The rows are grouped in 2 different ways at once. Each group adds its own fixed numbers to the row, and there is some noise. The rows also spread widely along 2 directions, which tell nothing about the answers.
Some rows, each with its group in each grouping after it:
2.404  1.871  -7.888  -4.210  1.305  -0.507  1.970  -1.736  -0.885  0.942  1.365  -0.726  -1.345  1.446  -1.639  -0.076  3.828 => (3) (3)
-2.168  2.396  -5.211  -0.471  0.189  -1.718  0.936  -4.446  -1.806  2.739  -2.460  -1.678  0.641  -1.746  -2.119  0.079  1.374 => (1) (4)
-2.867  1.338  -1.743  -0.041  -1.232  -2.516  1.022  -5.282  -2.026  2.436  -0.734  -3.355  1.155  -0.983  -3.472  -0.558  0.139 => (2) (4)
-0.864  1.424  -4.578  -3.527  -1.182  -2.280  0.842  -3.839  -1.774  1.521  -1.635  -1.631  2.459  -1.395  -1.048  1.457  2.035 => (1) (1)
-1.700  -1.269  -1.004  1.085  -0.292  -2.569  0.514  -5.507  -2.856  0.636  -0.023  -2.172  2.110  -2.225  -3.221  -1.530  -1.005 => (0) (0)
-2.447  -0.499  -1.718  -2.777  -0.866  -2.437  -2.427  -4.786  -2.230  2.206  -0.496  -2.493  -0.087  -1.063  -1.992  -0.947  -0.052 => (4) (5)
-1.061  -0.678  -2.779  -4.727  -2.807  -1.676  -0.751  -4.059  -2.596  0.860  0.178  -2.630  2.569  -0.386  -0.833  0.969  1.930 => (4) (1)
0.593  0.664  -3.654  -2.468  0.834  -2.882  0.761  -2.746  -1.315  -0.164  1.768  -0.847  0.842  -1.081  -2.174  -1.143  1.239 => (0) (3)
-0.575  -0.896  -2.655  -2.379  -1.788  -1.902  0.769  -4.502  -0.459  2.370  -0.603  -3.040  0.376  -0.003  -2.064  1.068  1.551 => (3) (2)
-1.732  1.952  -3.202  0.700  1.583  -2.178  0.044  -3.625  -2.993  3.376  -0.916  -3.518  -2.606  -1.438  -3.865  -1.576  -1.203 => (2) (5)
-1.300  1.239  -3.091  -1.033  0.029  -3.161  1.071  -4.292  -3.660  1.263  0.196  -3.767  1.185  -0.690  -3.240  -0.847  0.138 => (2) (0)
-3.859  -0.566  -1.136  -0.175  -1.661  -2.510  -0.762  -5.858  -2.274  3.643  -2.691  -3.714  -1.441  -1.856  -3.091  0.883  -0.671 => (4) (2)
-2.391  -0.178  -1.660  -1.862  -0.195  -1.628  -1.764  -4.775  -2.607  2.571  -0.568  -3.075  -1.368  -1.666  -2.082  -0.458  -0.299 => (4) (5)
0.002  3.484  -7.851  -1.364  3.842  -0.063  0.363  -2.747  -2.558  3.646  -2.282  -1.439  -2.871  -1.873  -1.685  -0.847  1.100 => (1) (5)
-2.345  -0.453  -2.240  -2.147  -1.510  -1.482  -0.680  -5.155  -2.581  1.901  -1.413  -3.279  0.314  -1.189  -1.695  0.654  0.361 => (4) (1)
-2.317  0.419  -3.364  -1.281  -0.547  -1.884  0.449  -4.478  -2.048  2.193  -2.506  -2.209  1.800  -2.537  -1.914  0.944  1.327 => (1) (1)
-1.667  0.519  -3.711  -1.380  -0.241  -1.339  -0.674  -4.485  -2.407  3.205  -2.396  -3.120  -1.832  -1.003  -2.464  0.624  0.098 => (4) (2)
-2.300  2.613  -5.257  0.088  -0.223  -1.391  0.510  -4.762  -1.495  2.913  -2.350  -1.209  0.314  -2.035  -2.056  -0.241  0.647 => (1) (4)

New rows, each followed by its group in each grouping:
-3.000  0.277  -3.807  -0.080  -0.453  -1.676  0.387  -5.201  -1.886  2.972  -3.245  -2.491  0.508  -2.700  -2.387  0.476  0.456 => (1) (1)
-2.177  -0.633  -1.325  -3.771  -1.499  -2.748  -2.064  -4.828  -1.960  1.823  -0.183  -2.836  0.322  -1.057  -1.741  -0.422  -0.011 => (4) (5)
-0.779  2.142  -3.682  -1.556  0.227  -2.320  1.373  -3.077  -2.269  3.353  -0.904  -4.216  -0.959  0.051  -3.040  0.243  1.361 => (2) (2)
-4.282  -0.554  -0.069  0.168  -1.816  -4.645  0.292  -6.955  -2.210  1.135  -1.499  -3.045  3.003  -3.337  -2.279  -0.102  -0.774 => (1) (0)
-1.138  2.672  -4.319  1.006  2.850  -0.994  0.276  -3.452  -2.960  4.158  -1.500  -3.720  -3.452  -1.155  -3.821  -1.607  -0.490 => (2) (5)
-1.649  1.583  -2.685  -0.398  0.271  -2.886  0.906  -4.522  -3.483  2.095  0.010  -4.293  0.690  -1.243  -2.962  -0.836  -0.235 => (2) (0)
-1.828  2.702  -5.016  -1.722  -0.275  -1.980  0.977  -4.214  -1.506  2.377  -1.755  -1.503  1.580  -1.353  -1.639  0.637  1.822 => (1) (4)
-2.298  1.381  -3.383  -2.040  0.351  -3.667  0.100  -4.737  -1.535  1.967  -0.269  -1.881  0.650  -2.066  -2.042  0.245  0.913 => (1) (3)
-0.459  -0.408  -2.456  -0.965  -0.185  -3.071  0.225  -4.045  -1.511  0.485  0.921  -1.668  0.959  -1.532  -2.660  -0.682  0.187 => (0) (3)
-0.034  1.521  -6.285  -2.133  1.348  0.721  0.351  -2.992  -3.647  3.230  -1.768  -2.875  -1.906  -0.319  -1.392  0.706  1.070 => (4) (1)
-0.749  2.261  -3.109  -0.879  1.090  -1.989  -0.142  -3.278  -2.967  3.068  -0.045  -3.821  -1.567  -1.218  -3.016  -1.527  -0.103 => (2) (5)
-1.551  0.798  -1.448  -2.722  -2.152  -3.817  0.617  -3.759  -1.804  2.332  -0.266  -3.692  1.344  -0.413  -2.522  0.971  1.260 => (2) (2)
0.178  -0.851  -1.130  -4.431  -1.687  -2.852  -1.505  -3.494  -1.006  -0.368  1.546  -1.427  3.323  -0.626  -1.521  -0.641  1.369 => (0) (5)
-0.590  1.295  -3.534  -3.068  -0.845  -2.291  1.033  -3.109  -2.879  1.399  0.097  -3.293  2.079  0.096  -2.177  0.502  2.125 => (2) (1)
-2.139  -0.097  -2.788  -2.174  -0.375  -3.091  -0.523  -4.576  -2.123  1.662  0.144  -2.892  -0.978  -0.980  -1.992  -0.063  0.244 => (4) (3)
-1.624  -2.127  -3.226  -0.435  -1.683  -0.753  1.212  -4.847  -0.976  2.575  -1.373  -3.071  0.725  -0.640  -2.775  0.190  0.897 => (3) (1)
-2.737  0.332  -0.022  -0.752  -2.437  -4.103  0.148  -5.094  -1.643  2.629  -0.982  -4.622  1.145  -1.165  -3.068  0.476  -0.029 => (2) (2)
-2.272  0.109  -2.059  -3.101  -0.694  -1.822  -1.835  -4.214  -2.569  1.962  -0.707  -2.791  -0.348  -0.979  -1.484  -0.495  -0.018 => (4) (5)
-0.225  -0.055  -3.178  -0.848  -0.443  -1.758  0.898  -3.805  -1.643  2.167  -1.196  -2.125  -0.012  -1.229  -2.229  0.252  0.778 => (0) (2)
